The same things were measured in two ways. Each way mixes the same 11 hidden numbers, adds some noise and spreads widely along 7 directions of its own, which tell nothing about the thing.
Some things both ways: the first way, then the second way.
[ 32  13  -7 -27  -3  12  -4   4  30 -30 -18  14  -9 -22  13  13  29  -2
 -33  29  -9  20   1  -1  -4]
[ -1 -31  14  29  18  -9   1  -4 -12 -22   1  -7   6  17  -5 -14   8 -37
 -26 -19]

[ -9  -5   6  11   9   4 -12  18  -3   0 -21  -5   1   0 -33 -19  13  -3
  -1   9   9  -5 -24   1   1]
[ -5  20 -12 -10 -14  14  14  20 -23  15  -2  15 -39  -7  13  14 -35  13
  19  52]

[ -5  -1  14 -19   2  -2   0   9  16 -17 -19  -1 -20 -22 -20   2  36 -15
   3  22   8   6  -1  -1  -2]
[ -1  -6  15   9   1   8 -39  -7 -41  -3   9  16 -25  -2  -8  -3 -18 -29
  27  31]

[ -5  27   3 -14   1 -19   4  -7  -5 -21   7  12 -31 -23  18  10   9   9
 -22   5 -11   4  13   1   9]
[ 10  17 -11 -38  -2  -7  39   7  21  13 -17 -21  31  -6  20   3  30  -9
 -31   2]

[ 18  -8  -9 -12  10 -12  -4  -9   4  -7 -12   6   0 -14  16  -9   6  -5
 -14  12 -11   0  -5  -2  10]
[ -5   7  -3  -2 -12   0  51  24   3   3  -4   1 -21   8  16  17  -9  27
   3  -2]

[ -3  -4 -28  -6  -8  11  -3  20  24  -8   6 -10  16  19  -7   8  -7   5
  21   2   3   6   4  -8   9]
[ 19 -13  11  16  -5   3 -16  -2  12   2  12 -11   7  -9   9 -15  -4 -18
 -10   2]

[-17  -2   0   1  31  -3 -20   8  32   8   3   6  -7  -6 -15  -5   3  -2
   5  -3   2  13 -13   1  19]
[ -8 -16   0  -3  10 -10  38  17 -26   4 -25   4 -20  10  -1   8   3 -20
 -14  25]

[-14   6  -9   3  11 -11 -37   9  -4   7  14  -9  -9  -4 -20  13  16  -7
  23  -5   4  13  -3  -1  17]
[  7  -4  -9  -9  -4   3 -18  15 -24 -14  10  25 -36 -10  20  17 -23   0
  16  41]

[ -9  -8 -26  13  26 -22 -18 -28  22  26  28  12  32 -10  19 -10 -32  12
  18  -8 -12  -6 -13  -2  23]
[  3  -5  -1 -24  -8 -14  11  20 -21  -7  -6  14  -7   7  10   8  26 -29
 -10  25]

[ -1 -12 -37  -6   1 -18  10   7 -25 -15 -15  -1 -14   7  -2 -13   0  10
  13   2 -12  -3   9  -2  -4]
[ 14   7  15  25 -14   6  -6   9  12  21  19 -11  -4 -11   5 -13 -19  12
  25 -14]

[ 29 -12  32 -21 -11   0  11  -7  11   4  -6   2  24 -15  23  -5  -8  -9
 -29  33 -17 -12  -9   6  10]
[ -4  -1   3  11  -5   1 -15  -5  -1   9   4 -16  -5 -11  -3  -3  -8  -9
  -1  16]

[  5 -16   2 -23 -29  -5  14  13 -12 -19 -12  -9  -9  12  16  17  15 -15
   5  13  -9   6   6 -11  -2]
[ 26   5  16  31  -9  -1 -16  13  -7  12  33  -9 -23   9  15 -27 -24   9
  16 -18]

[ -7  -8  22 -11  11 -19  -9  -6   8   6  28   8  15  -9  25   7  -7 -14
   7  -3   2  -5  14  -3  30]
[ 11  -9  24 -12  -2 -47  -7  24  -2   8  15  -5   9 -16  11  15  25  -7
  28  -9]

[  2   1 -20  16 -20   0   1  10 -34  14   7  -2  33  15 -18   1 -18   7
  12  -5  -8  -9   2   1 -21]
[-17  13 -11   9   5  -1  42  14   8   4  -5 -23  -1 -17  10  14 -19  15
   3  -8]

[ -9 -14  -8  -9  -1 -16  -8 -11   1  13  33   1  17   7  32  16 -12 -15
  19  -5 -15   0  17  -7  17]
[  6  17 -12 -14  -7   3  11  23   7  11   6   5 -26  -6  21  17 -20  25
   5  21]

[  5  24 -14  12  25 -15 -28   5 -19 -10 -13  20 -26 -20   3 -13  14   9
 -28   7  -9   2  -8  13   4]
[ 7  1 -2 10 -6 -7 -5 11 17  3 31 -2  7 -2  9 13  2 -1 11 -7]

[  1   0  -6   4  14   9   2   1  18   1  11   8  35  -6   6 -11  17  -9
 -10   7  16  -7   5  -4 -10]
[-17  27  -8  16   6   2  18  14 -18  19   9  -6 -17   3   8   7 -37  26
  13   0]

[ 20 -14 -13   1  11   9   7  -5  25   8   0  -4  48  -6  10 -29  -2  -5
 -12  11  17 -22  -3  -3  14]
[ -2 -28 -24  -6 -18  28 -16 -20  22 -24  -7   0  20  -8  -4 -19  15 -23
 -44  20]

[ 22 -27  22 -17  -6  25  28  -6  27 -11 -26  14  39   5  19 -26   4 -14
 -50  17  -2 -13  -3 -10 -10]
[ -5  -1  -1   3 -16  -6   6  23  -1  13  11   7 -17  28  -7 -13   7  20
 -15  -1]

[ 18  -4 -13  -1  17 -18   2 -19 -13  -8 -17  18  -2 -20  36 -29  12   7
 -39  15 -17 -15  -2   1   8]
[ 16  16 -14 -24 -15   1  -5  23  22   7  12  -6   4 -14  22  -8   7   9
 -14  10]

[-25 -24  18  -9 -12  -3   9  10  11   2  11   1  12  14  13   5  11 -27
  19  -6  10  -7  20 -13  11]
[  3  10  -3  17  -3  11  -6  -1  -7  16  21  -9  -7  10   1 -35 -31  17
  -2   3]

[ 11   2   1  -5  10   0  -5   2   1  -8  -1  -9  14  -3  -1 -16   5  -1
 -22  17   4  -7  -5   8   4]
[-10   9 -14   2 -23   0  28  17   8  10  -4  -7 -17   3  14  16  -5  29
  -7   4]

[  5   5   6 -26  -9 -16   6   0   0 -12   4  10 -24  -5  23  27   7  -9
  -3   2 -23  21  10  -4   6]
[  3 -33  -8  15   5  17  -9 -11  -5  -7  -3  13 -13   9 -11  -3  -1 -34
 -18  20]

[  8   3  27 -10 -36  -9  17  -5 -27   1   4  -1   7  -4  28  12   0  -1
 -21  13 -27  -6  -2 -11   1]
[ -5  10   6  -1  20 -18  17  15 -10   6  -5 -34  -4 -25  16  12  -1 -18
  -8   9]

[ 17   5  15  -1   1  15 -12   5  21  -2  -9  -4  25  -3 -20  -2  -4   3
 -22   7   0  10 -33  -2   3]
[ -4  -3  -1   1  -2   8  -4   8  10  -5   2  -7  -2 -14   3  -8   0  -2
 -13  -2]

[-12   5  -4  -7 -24  15  13  23 -16 -27  -9  -5   2  11 -18   2  24  -4
  -6   3   7  -2  23 -12 -21]
[ -6   3  21  13  14 -19   2  12   0   5   8 -24  11 -15   3   5   0  -4
   5 -15]

[  7  -1  21 -17  13 -19   5 -19  15  12  15  -6   9 -16  19   3 -10  -4
  -7  10 -11   4 -16  -3  19]
[ 21 -20   8 -11   4  -7 -43  -9  -3  -3  -8  -6   7 -10   1 -18  27 -34
 -13  -2]

[ -9 -17   0 -12 -25   3  29  -3   4  -5  14  -5  32  14  14   1 -17   3
   4   5 -13  -9  12 -18  -4]
[-10  -9  -8  -3  -2  22   0  -8  12  -2 -16 -10   9  -5  -9   2  13 -21
 -37  24]

[  9   1  50  -8   6  -4   1  22   7 -10  -9   1   2  -6   6   8  16  -3
 -17  14  -2  17 -35  -5   2]
[  8   3  -3   9   3   4  14  20   2  11  -3  -7  -6  -3  12  -3  -6  -1
 -11   1]

[ -5 -25   1   4  11 -26   4 -25 -18  20  17  18  29  -3  48 -20 -12 -23
  -5   1  -5 -33  15   0  11]
[  1   2  -4   0 -10  -8   1   9   2   3  15   1   1  20  -1 -10   3  13
   0 -11]

[  3   6  29  -4 -16   1  17   7 -17  -7 -20   9  -7   0  14  -6  15  -8
 -40   9 -11  -5 -13  -7 -10]
[-13  -5   5  37  16   1   6  -1 -21  13  11 -13 -18  10 -11  -5 -15 -16
  -1  -1]

[-20   2  -8   6  30   1 -23   7   6   7  -6 -13  -6   3 -37 -27   9  -6
  -5   2  15  -6 -11  12  11]
[-12  -3  16  -4  13 -16   3  11 -16   7 -23 -19 -22 -35   3  17  -8  -8
   9  17]

Other things, the second way, with their names:
(67): [  9 -10  19   9  10   6 -34  -7   8   2   0 -13  -6 -36  -2   3  -1 -38
   5   8]
(193): [  9   6  11 -10   1 -30   9  36 -24   6   7  20 -23  18  16  15  -1  14
  27  -8]
(54): [ -1  -2  22  18   2 -17  -1  18 -13   8  15 -12 -17 -10   3  10   0 -20
  12  11]
(105): [ 18 -10  14  15   7   7   0  -1   3   9  -4  -8   0  -5   3 -29 -15 -13
   1 -17]
(150): [ -2  10  -6   6  -8  33   2  -8   5  16 -10  -2  -4   6  -2 -27 -32  18
 -20  15]
(363): [  5  10 -27  -5  13  22  -2  -7   4  23  -9  -6   3  -7   5 -23 -33  18
 -16  16]
(225): [  3   8  -7   7 -13   4   3  -9  -8  14  19   4   3  34  -1 -22  -5  13
   4 -18]
(345): [  8 -12  11   7   5  15 -41   3  11  -6   2   4   7 -27  -2   6   0 -30
   2  16]
(88): [  9   9 -10  11 -10   4 -12   3  29  16  26 -12  14  26  -4 -27   3  19
 -17 -30]
(325): [  3 -15   0  17  -1   7 -14  -7   6  -7  13   1   7  13  -5  -9   0  -7
 -12  -6]
(118): [ -8  -1  -4  18 -15  10  19   7  10  12   8   6 -21  17  -4  24  -5  12
   3   6]
(122): [  8 -13   1   1   4  -3  -8  -6  -6   1   2   1   1  11   1 -10  -3  -6
  -5   3]
(300): [  2   0  -5  15  16  10  -6  -6  -6   8   4 -18  -5   0   3 -20 -29  -2
 -20  12]
(318): [ -2 -14   1 -18  10  -8  11  15 -10  -2 -28   9 -21  -7   7  29   1 -11
 -10  35]
(177): [  1  13  -5  -1   6  -3   7  20  18  16  -5 -27  -6 -26  14  14  -3   1
 -15  10]
(155): [  9  -3   9  10  10   3 -48  12 -12  10  13  13 -19  -7  -2   0 -17 -13
  10  21]
(126): [-19  26   0   6  -2  13  18  -1   2   5  14 -21   5 -21   0 -10 -31  -1
  11  10]
(278): [ 17  15  -3  -7  -2   7   0   4  22   9   9 -20  18   4  10 -34  -1  16
 -20 -25]
(135): [ 11 -20   5  -5 -16 -31   1  22   7   7   4  -8   4 -11   8  -4  24  -8
  -9   7]
(72): [-11 -14   1  29   3  10 -23  -7 -19  -8   9   2 -14   6  -6  -2 -18  -8
  -6  11]
(336): [ 23  -2  -7  -5 -22  -6  -5   9  19   5  20  -3  14   4  16 -31   5  16
  -4 -19]
(273): [  2 -13  24   9   4 -19 -26   6   0   0  17 -15   9  -3  -6 -26   5  -2
  -5 -15]
(165): [ -1 -46  -1  13  -6   8 -26 -13  14 -21   6  12  27  13 -20 -15  27 -34
 -35   8]
(357): [  1   4  12  27  23 -18 -10   1 -18  25   6 -24 -11 -21   3  16 -19 -18
  28   0]
(203): [ -6   5   9   0   3   0  27   8 -11  12 -16 -13  -8   9   0 -14  -4   9
  -9 -10]
(206): [  5 -18  19   7  -8 -22   5  16   2   7   3  -5  -8   0  -4  10  28 -25
   5  -5]
(175): [  1  -4   2 -12   3  -6  -3   9 -10   1   5  11 -22 -10   6  17  -5 -18
  11  30]
(87): [ -2  -9   0   8 -11   5 -19  -7 -14   6   6  11 -22  21  -6  12   9  -8
  -2  13]
(249): [ -5 -22 -11  19 -17  17   7   1  -1  -5   5  20 -20  28 -12  -1  -1  -7
 -14  14]
(289): [-17   1   5   6  14   3  -2  16 -18  -1  -8   8 -22   4  -8  12  -9 -16
  -7  21]
(112): [ 11  33  -3 -33 -17 -13  -2  40  32  19  20  -6  -8 -36  26  34   3  30
  24  17]
(343): [ 0 -3 -7 18 -4  6 17  4 13 -5 31  1  2 16  2  3 -3 -6  0 -6]
(167): [-11  23  -2  -8  17  13  -8   6   0  11  -5 -13   1 -18   0 -11 -26   1
 -12  16]
(131): [  9   9 -14   3  -2  -4  -6  13 -33  13   7  17 -27  29  15  -5 -22  12
   5  12]

Some of these things the first way, each followed by its name:
[ -2  -8  37 -22 -15  18 -10  17  26 -16  -3  -1   3   0 -23  14   7 -10
 -11   9  -3  16   0  -6  13]
(273)
[-10  -6   8 -14  -2 -10   4   0  -2  -1  14   3   0  -1  18   6  12 -24
   4   0   1  -7  22  -5   9]
(122)
[ -7  -4  28  -9   5   5  -1  19  13  -8 -10   8  -7  -5  13 -10  38 -30
 -27  14  13  -7   3  -4  11]
(300)
[-23  -6 -21 -11  18 -13   5  -1  -3 -11  14   6 -14   6  32 -11  24 -11
  -2   8   3  -7  39   4   0]
(177)
[ -3  -8 -13  -3  -4   0  21   4 -28 -19 -25   5  -5  12  15 -32  10 -14
 -32  10  -2 -25  12  -2 -15]
(118)
[-10  13 -10   2 -11  -9  -3   6 -28   0  17  -1   1   6  -4  14   7   2
   6  -1 -12   5  12  -3 -16]
(131)
[ 22   3 -24  -1  33  -7 -10   3  22  -3 -23  10  -4 -12  -2 -19   0   3
 -13   8  -2   7 -30   6   9]
(105)
[-31  17 -10  34  19  -1 -19   7  -8  17   5  -1  12  10 -34 -24 -16  -4
   2 -19  20 -16 -23   6  -1]
(225)
[ -3 -19   5  11  -3  -5  -6  -3 -10  22  18   0  45  13   7  -8 -35   2
   7  -3 -13 -12  -9  -5  11]
(112)
[  3   7 -45  -5  -8 -25   5 -17 -43 -10  -8   1 -25   5  16  -8 -16  17
  -9   1 -35  -8   8  -2  -5]
(67)
[ -5 -10  13 -16  12 -13  -6  -7   7   8  23   1  11  -1  24   4  -5 -16
   0   4 -10   1   6  -7  20]
(318)
[-33  -2 -18   5  11  -3 -11  14 -11  -5  14   0  -4  20 -10   0   3   1
  17 -11  -5   8  12  -8 -10]
(155)
[  3   4  -6   3   5  -1   6   8  -2  15  12   8  20   3  -5   1  -4   4
   1 -10  -8   6   2  -6  -2]
(363)
[ 15  -9  -8  -4  28   0   0  -5  27   1  -9  13  21 -14  20 -26  16 -13
 -23  16   9 -13  -6  -2  10]
(325)
[  8 -10  -2 -18 -33   6  30   1  -7 -16  -8   2  15   8   9   4   6  -8
  -9   6 -10  -3  15 -16 -17]
(278)
[ 14   5  12 -11  20 -35 -20 -11 -15  -8   2  10 -23 -26  30   0  10  -5
 -19   6  -9   2  -2  10  29]
(336)
[-11 -11   8 -14  14  -8  -2   3  12 -16   2   0  -1  -1  13  -7  10 -13
  -5   7   5  -2   6  -8  15]
(150)
